All groups share one centre, and each spreads out both ways along 11 directions, with some noise.
Known rows, each followed by its group:
[ 33   9   8 -21  -5 -21   3   5   5  -3  -8   6  15 -17   4 -13   8   7
   1  27  16   7] | A
[-10  -6  13  -5  21 -10   0 -13  -4   1  -9  -3   0 -24 -15 -13   6  27
  -8   9   3  -2] | F
[ 14   3  30 -12  18 -11  -4  10  -3  10  -6 -14  13 -16  17 -34  19   6
  11  26 -17  -6] | A
[ -8 -21  42   6  12   1  14 -32   3  -9   0  -1   0  11  22 -14  15  19
   5  -9   0  20] | F
[  4  -1  12  -9   8  -6  18   6  17  25  11   4  15  29  -8  30 -18 -16
  -4 -22  20  -2] | K
[ -7 -12   7  15   0  15   1  -7  -9  -6   7 -14   3  25  17  -6  24   8
   7  10   1   2] | Y
[ 12   3  41 -20   8  21 -36 -10   4 -18   8  15 -16   7 -18  -2  -3  -8
  -5  10  -3  -4] | Y
[-11   4   4   0   3  22  -5  -4  26   9  12  -1 -10  17 -23   0  -2   1
  11  -7   6  -9] | A
[ -4  -1   6   2  33   3  10 -31   7  20  -9  -2  19  -1  12  -2 -23  18
 -25  -7   0  -7] | K
[-29  14  37  -7  16  34 -20 -11  13   2   3   9 -20  13  -5 -10   6 -22
   1  -6   9  -8] | A
[-12   3 -14   3 -10  10  19 -15  13  21   4  -3   2  24   1  10   2   2
  -3   5  19  -4] | K
[-10   4  -1 -12   0 -13  11 -34  -5  -4  -1   0  -6 -21  12   3 -16  28
  -6   0  -1   2] | K
[ -6  15   9 -29 -17   8  -3 -32  20  12  10  18 -27   5 -22  13 -21  -5
  -8   4   7  -7] | A
[  1  -5   2 -18  22  -9 -19  -9   0 -24   5  -5 -15 -14  -1 -23 -17   7
  -3  -8 -37 -14] | F
[ -9  -3 -30  -3   9  -6 -24   2   7  13  15  -4 -15 -11 -11  -6   7 -10
  11 -19  -2 -14] | F
[ 13  -9  13  16  20   3  15 -15   7   3 -11   4  24  13  30   8 -16   2
  -9 -22   2  18] | Y
[  7   3   9  -1  -4   7   6  -1  13   7  -6   3   5  12   0 -12  17  -3
   1  19  16   4] | K
[ -8  12 -18   4 -14  25  -4  11  33  -2   8   3 -10  21 -20  -8  18 -10
  21  -2  33  -3] | K
[  8  27  15 -11  -2  34   8 -29  43  14 -15  10  -8   8  -6  -8 -26   9
  -5  20  -1  -1] | Y
[ -4 -18  -2  23   6  -7  19   8 -13 -12   0 -16  23  16  29  -4  26  10
   8  -5  19  13] | Y
[-10 -13  17  -1  28   8   4   3  16  -4   0  -7  -1  24 -13 -19   4  -4
  -8  -5 -11 -10] | F
[  2   0  12  -8   8   0  -3 -13   8   5   6   2  -2  -2   4  -8 -17   1
  -1 -11 -22  -7] | Y
[ -8   0 -11  -3  -8  -6  18  -2  -1  20 -11   8   5  23  26 -21  21 -37
 -30  16   9  -6] | A
[ -3   1 -15  -1  15  14  -3  12  14 -25  -8  -5  -6  14 -21 -25  -9  -3
 -15   7 -21 -20] | F
[-14  -9   6   9   9   6 -15 -18  -4  21   1   9 -13 -11 -23  23   3   6
  -3 -13  13   8] | F
[  7 -14 -15 -12  16 -10  -5 -35  -6  29  -8   1  -7   5  -4  11  -6   5
 -37  25  -9  -8] | Y
[ -9   9  13 -13  15   0   4  -6  13  18   2  -5  -1  -5 -13  -5 -11   8
   0   2  -5 -14] | K
[ 11  -1   3   4   0  -1 -11  14   4  -6   7  -1   9 -14   5 -25   8  -1
  17 -14 -13  -3] | K
[ 13  14  14 -32  19 -17   2  -4  12  -4 -17   8  -2 -12 -10  -3 -14   1
 -13  18  12  -1] | F
[ 47 -15 -10 -13  13 -14 -21  -8   6  -3   1  14  14   8  16 -15  -2 -23
 -22   1 -14   0] | A
[ 22  -9   4 -27  -9 -14 -17 -23  -1  -4  20  10   0   9   5  -8  13  -5
  -9  13  15  -5] | Y
[-17 -14  -4  -3  28 -25   8  12   1  -3   6 -14   1 -10   2 -17  -5   2
   7 -31 -23 -10] | F
[ -1  -6 -19   5  -3   5  11 -36   1  17  -5   5  10   8  20 -15  -4   6
 -31   8  -8  -7] | K
[  4 -12   9   1  31  12  -5 -41  15  21   2   0   8  13  19 -10 -19   7
 -19 -14 -21  -7] | K
[ -7   6   0  -9   8   2  -6  26   2  18  10  -2   3   9 -37  13  -7 -14
  -7   0   6 -21] | F
[ 28  -7 -26 -11 -24 -12  -7 -19  15   1  31  -3  -1 -11 -13   9 -26  28
  20 -16 -23  -8] | A
[-18   5   3  -7   5   8   8  -9   9  14   2 -18 -14   7  -8  -6   1  17
   6  20 -13 -14] | Y
[ -3   3 -21  -3  -9 -11  15  15  15  13  16  -6  11  14  -3   5   4  -9
  12 -14  21  -8] | Y
[  0 -19  14   7  20   8 -10 -10  -8   5   7  -2  13  10 -12 -10  -3   7
 -23  -3 -20 -14] | F
[ 24  -1 -10   6 -11   1 -16  15 -11  16  10 -13  16  -8  10 -11  13   2
  12  20 -22 -10] | A
[ 15   8 -23 -10  14 -22  10  29   2  -9 -10   1  24  -6  -4  -7 -19 -13
 -20  -4   4 -12] | F
[ 12  -5 -12 -34  -3 -25  -8 -23   9  21   6  14  -7 -11 -12 -18  -2 -10
 -27  12  -9 -18] | Y
[  3   5 -23   0  -5   0 -13  26  11 -24   6  11   1  -4 -21 -10   2 -18
   4 -19  18  -6] | K
[ 17  13  -1  15 -14  30 -15   2   3   7  -6  14  13   5   8   0   9 -15
  -4   9  23   7] | A
[  0 -16  21   6  12 -10   6   5 -15   2  13  -9  15  19  17  25   5  -1
   7 -16  11  10] | Y
[  5   6  19  -5   3   5  17 -13  12  35 -14  -3   8   4  -3  -3   2  13
 -10  33  -1  -1] | A
[ 13   2  -8  -2 -11   4  -1  19  18  -9   6  14   4  22 -14   8  10 -25
   2  -9  34   6] | K
[  2   4  48 -26  22  -7   7 -21   5  24 -10  -2  -4  -1  -7   4  -8  16
 -10  29  -4  -2] | K
[  8  -3  23   0  18  10 -11 -18  10 -26  -4  18   5   7   1   9  -7   3
  -7 -19  34  17] | A
[  0 -14  -9  10  21   8  -6  -6  -1  -6  -5  -8   3  20   4  -3  11   2
 -12   6   6   1] | Y
[ 33   6  34 -17   9  -4  -6 -20  20   5  -1   3  10 -19  12 -22  -4  22
  14  13  -9   6] | A
[  9  -4  14  -7   0  -4  18 -17  11 -13  -3  -2   8  13  29 -25   8   7
   0   9  -4   5] | F

New rows. What belongs after each?
[ -6   8 -30   2  -2  12  -5  19  15  -5   1  -6  -1   9 -23 -19   8  -5
  -2  11   5 -19] | F
[ 11  -1  -1   0   0   8  11   4  22  37  -1 -12  10  20   6 -29  22  -7
   3  28 -14 -11] | A
[ -4 -16 -12   3  13 -15  24 -14   5  15  -2  -5   8   6  -3   4 -17  12
 -17 -11 -15  -5] | A
[ 16  12  30 -28 -15  -3  -4  13  14  13   5  13  -9   2 -28  -1   5 -16
   5  23   4  -3] | K
[ -2 -15  37   5   9  22   2 -26   8   3   2   7  -6  32  -1   8  -3  -2
 -12  -4  -7   8] | F
[  2  -1  -6   2  -9  -5   6 -18   7  12   0   2   3  -6  17  -7  23   8
   9   4  27  12] | F
[-12  11   2  -8 -11  11   5 -12  12   6  -5  19  -5  15   8  -8   7 -28
 -15   2  25   0] | A
[  4  -7   3 -11   1   2 -20 -38  13 -24   9   4 -27 -16  16 -31   2  15
  15  -8 -25   4] | K
[-21  -5  23  18  16  20  -5  -5  -8  -2   3  -9   5  10  21 -13  16  -1
   5 -12   2   1] | A
[-31 -11  -2  12  16  12  14  -9  -3  25  -3  -5  -6  27 -15  16  -7  -6
 -28  -4  -6 -11] | A
[  8  -2 -26   6  16  19 -17 -24   7  -3  -6   0  -5  13  -1  10 -16   8
 -19   6  -2  -3] | Y
[ -7  -5   2   7   9 -20  16  18 -18   6  -1   0  22 -13 -10  17 -19   4
 -13 -21  -2  -3] | F
[ -7  -6 -16  14   6  -1  12  -8  -6  18  -7   1  10  -3   2   9 -20   2
 -22 -14 -14  -4] | A
[ 23 -14  -8 -21   6 -16   0 -24  14  -5   6  15  -4  14 -19  20 -22   1
 -23  -6   8   2] | A
[-23   6   5  -9  26  -6  -5  17  -8 -13   0 -12  -9  -8 -27  19  -8  13
   5  -3  17  -8] | K
[-13  -8  14  23  11  25  -8  -8 -19  -1  -8   6   9  24  22   6  17 -18
 -21  -3  20   8] | A
[ 11   3  19 -15  -7   6   5 -18  30  34  14   6   0  16   1  -9  -8 -10
   4  -3 -15  -9] | K
[ 13  -9  -2  -4  -3  -8  18 -36  11  -2  -5  17   6   8   0  20 -21  14
 -22 -11  21  15] | A
[ 38   3  26 -24  11  -2 -23 -21  21  -8   6  12   1 -15  -5  -7 -17  14
   7   1  -5   6] | A
[  5  -9 -17  19 -20  -2   8   9 -17  -1   5  -5  14  11  15  13  16  -2
   3   1  14   9] | K
[-12   1 -14   6 -20  10  25 -18   1  35   2  -6   6  28   5  17   4   3
 -16  22  14  -6] | K
[  3  -3  31   6   7  27  -1 -31  12   6   1  -3  -2  18  22  -7 -12   8
   1   0 -28   2] | Y
[ -4 -11 -25   2 -28 -15  23 -37   2  13  21  -2   1   4  35   0 -15   6
   3 -26 -20  -2] | K
[ 11 -10 -26  -9 -31  -2 -11 -23  -2  -9  12  18 -18   9   5  -4   0 -17
 -15  -1 -12  -2] | K
[ -2   6   3 -11   5   8   5  19  16  15   9 -10   9  28 -24 -15   9 -11
  -8  21   2 -25] | F
[ 15   1 -10 -18 -55  -4 -11 -16 -10  -4  17  17 -27   0  -3  11   5 -13
   3  18 -11   4] | K
[  0 -14  28   6  29  17  -6 -25  -4  24  -9  -1   3  18   5   5  -5   2
 -25  11 -19  -2] | A
[  4  -9  12   4  18  20 -17 -24   4 -28 -13  13 -13   1 -10  -5 -12   9
 -20  -1  -9   7] | F
[-20  25   9 -29 -16 -17  19  -1   2  10  -7   7 -13 -23 -16   2  -9   3
  -4  17  14  -8] | A
[  4   6 -24 -21   7  -1  -7   3  24   1  12  -2  -5  21 -22  -2   7  -8
  -1  10  29 -16] | Y
[ -6  20  19 -15   5  -8   7   3   4   9 -15   7   3 -25  -1 -12  -8   0
  -5  11   3  -3] | A
[ 19  -9   7  11  -4  -2 -22  -2 -33  -7  -4  -3  11 -28  21 -18  13  11
  -4  16 -31   3] | K
[ 29  13  23 -12  -2   9  -7 -11  22   8  -7  12  10  -3   6 -15   7   1
   3  22  16   9] | A
[-10 -13 -26  -3 -14  -5  17 -25   2  15   5  11  -5  34  12   3   1 -29
 -33  -6   3  -6] | A
[ 17  -1 -27   0 -11   2  10  -6  34  -7   7   5  18  22  16 -40  19 -12
   2  -6  21  -4] | Y
[  0  -1  16   4  32  -2   1  14   2 -15 -14  -5  14  -1  -4   0  11  11
   1   3  31   9] | K
[  8 -14   3  -2  18  -5 -10 -24   1  -1  -1   3   1  -6  11 -15   2   8
 -10  -7  -8   2] | F
[-17  -4  18  -8  15   2  27 -25  36   5   5  -4  -7  12 -20   0 -13  27
   8 -17  10   1] | A
[  6  -4  22 -26  31 -10   1 -24  29   7   0   9  -1   3  -4 -18 -21  -4
 -16 -16 -12 -10] | K
[  3   7 -22  -3 -23   0   7  -3   8   9  -1  15   2  14   9  -8   9 -28
 -16   3  19  -3] | A
[  6  -8  36  -2  25  17 -10 -27   5  22  -1  -4  -1  11   4  -4  -6  11
  -8  12 -23  -3] | A
[ 10  29  -1 -22 -33   5  -6  -1   5  15  -4  18  -7  -9 -10   5   1 -16
  -6  30  22  -4] | A
[  7  -9 -20   7 -20   4   3  -9  -1  16  14  -5   5  17   5   4   7   3
  -2   7  -6  -6] | A
[ -6   4  31   6 -31  18   7 -10  -9  19  12  10   1  17  -7  38   1   1
   5   4  24  13] | F
[ 42  13 -12  -4 -43   2 -10 -12   1   1   6  16  17 -13  17   2   3   6
   7  19  18  12] | A
[  2  -6  14   1  16  18  -3 -25  23   7 -16  13  -6  14 -12  -5  19   4
 -14  17  31  14] | F
[-11  -4  29  -5  28   6  -5 -15  13   7   4  -7  -4   1   6 -21  -4   3
   4 -13 -24  -9] | A
[  5 -13   9  -2  22  10 -25   9   1 -15  16  -4  10  15 -16 -19  10  -4
  -6  -5  -4 -18] | F
[ -2  14 -11  -6  -9 -14   3  11  -5 -17   7  -4   7 -24  -1   6 -16  14
  16 -16   9  -3] | Y
[ -2   0 -15 -23  27  -4  -9  -4  32  15   2  -8 -18  12  -9 -30   5 -16
   0   6 -16 -22] | F
[ -2 -12  31   5   8   3  -2  -3  -9  -7   8   7   7  12  -1  16  -5  -1
  -3 -21   5   8] | F
[  8  -7   0 -20   8  -2   5 -21  33   4  10   7 -11  20 -25   5 -16   3
  -6  -7   4  -5] | A
[ -7 -12 -20  21  10  18  -1   5  11  20   0  -3   3  28  -4  -5   5 -20
 -11 -12 -10  -8] | Y
[  1  -3 -28   2 -22   3  11 -19  14  22  13  -5   2  15  15 -27  15  -2
  -2   9 -11 -14] | Y
[ -8   8  -7  16  28  16   5 -10  20  -6 -19  -6  18  -6   7 -30   9  22
  -2   0  27   0] | K
[ 11  -9  -9  18  -1   2 -11  10 -11  -6  10  -2  14   3  12  11   2  -5
  10 -20   1   6] | K
[ 12  19  -6 -11 -36  -2  -5 -12   4  -9   5  12  -8 -13  17  11  12   2
  25  10  41  19] | F
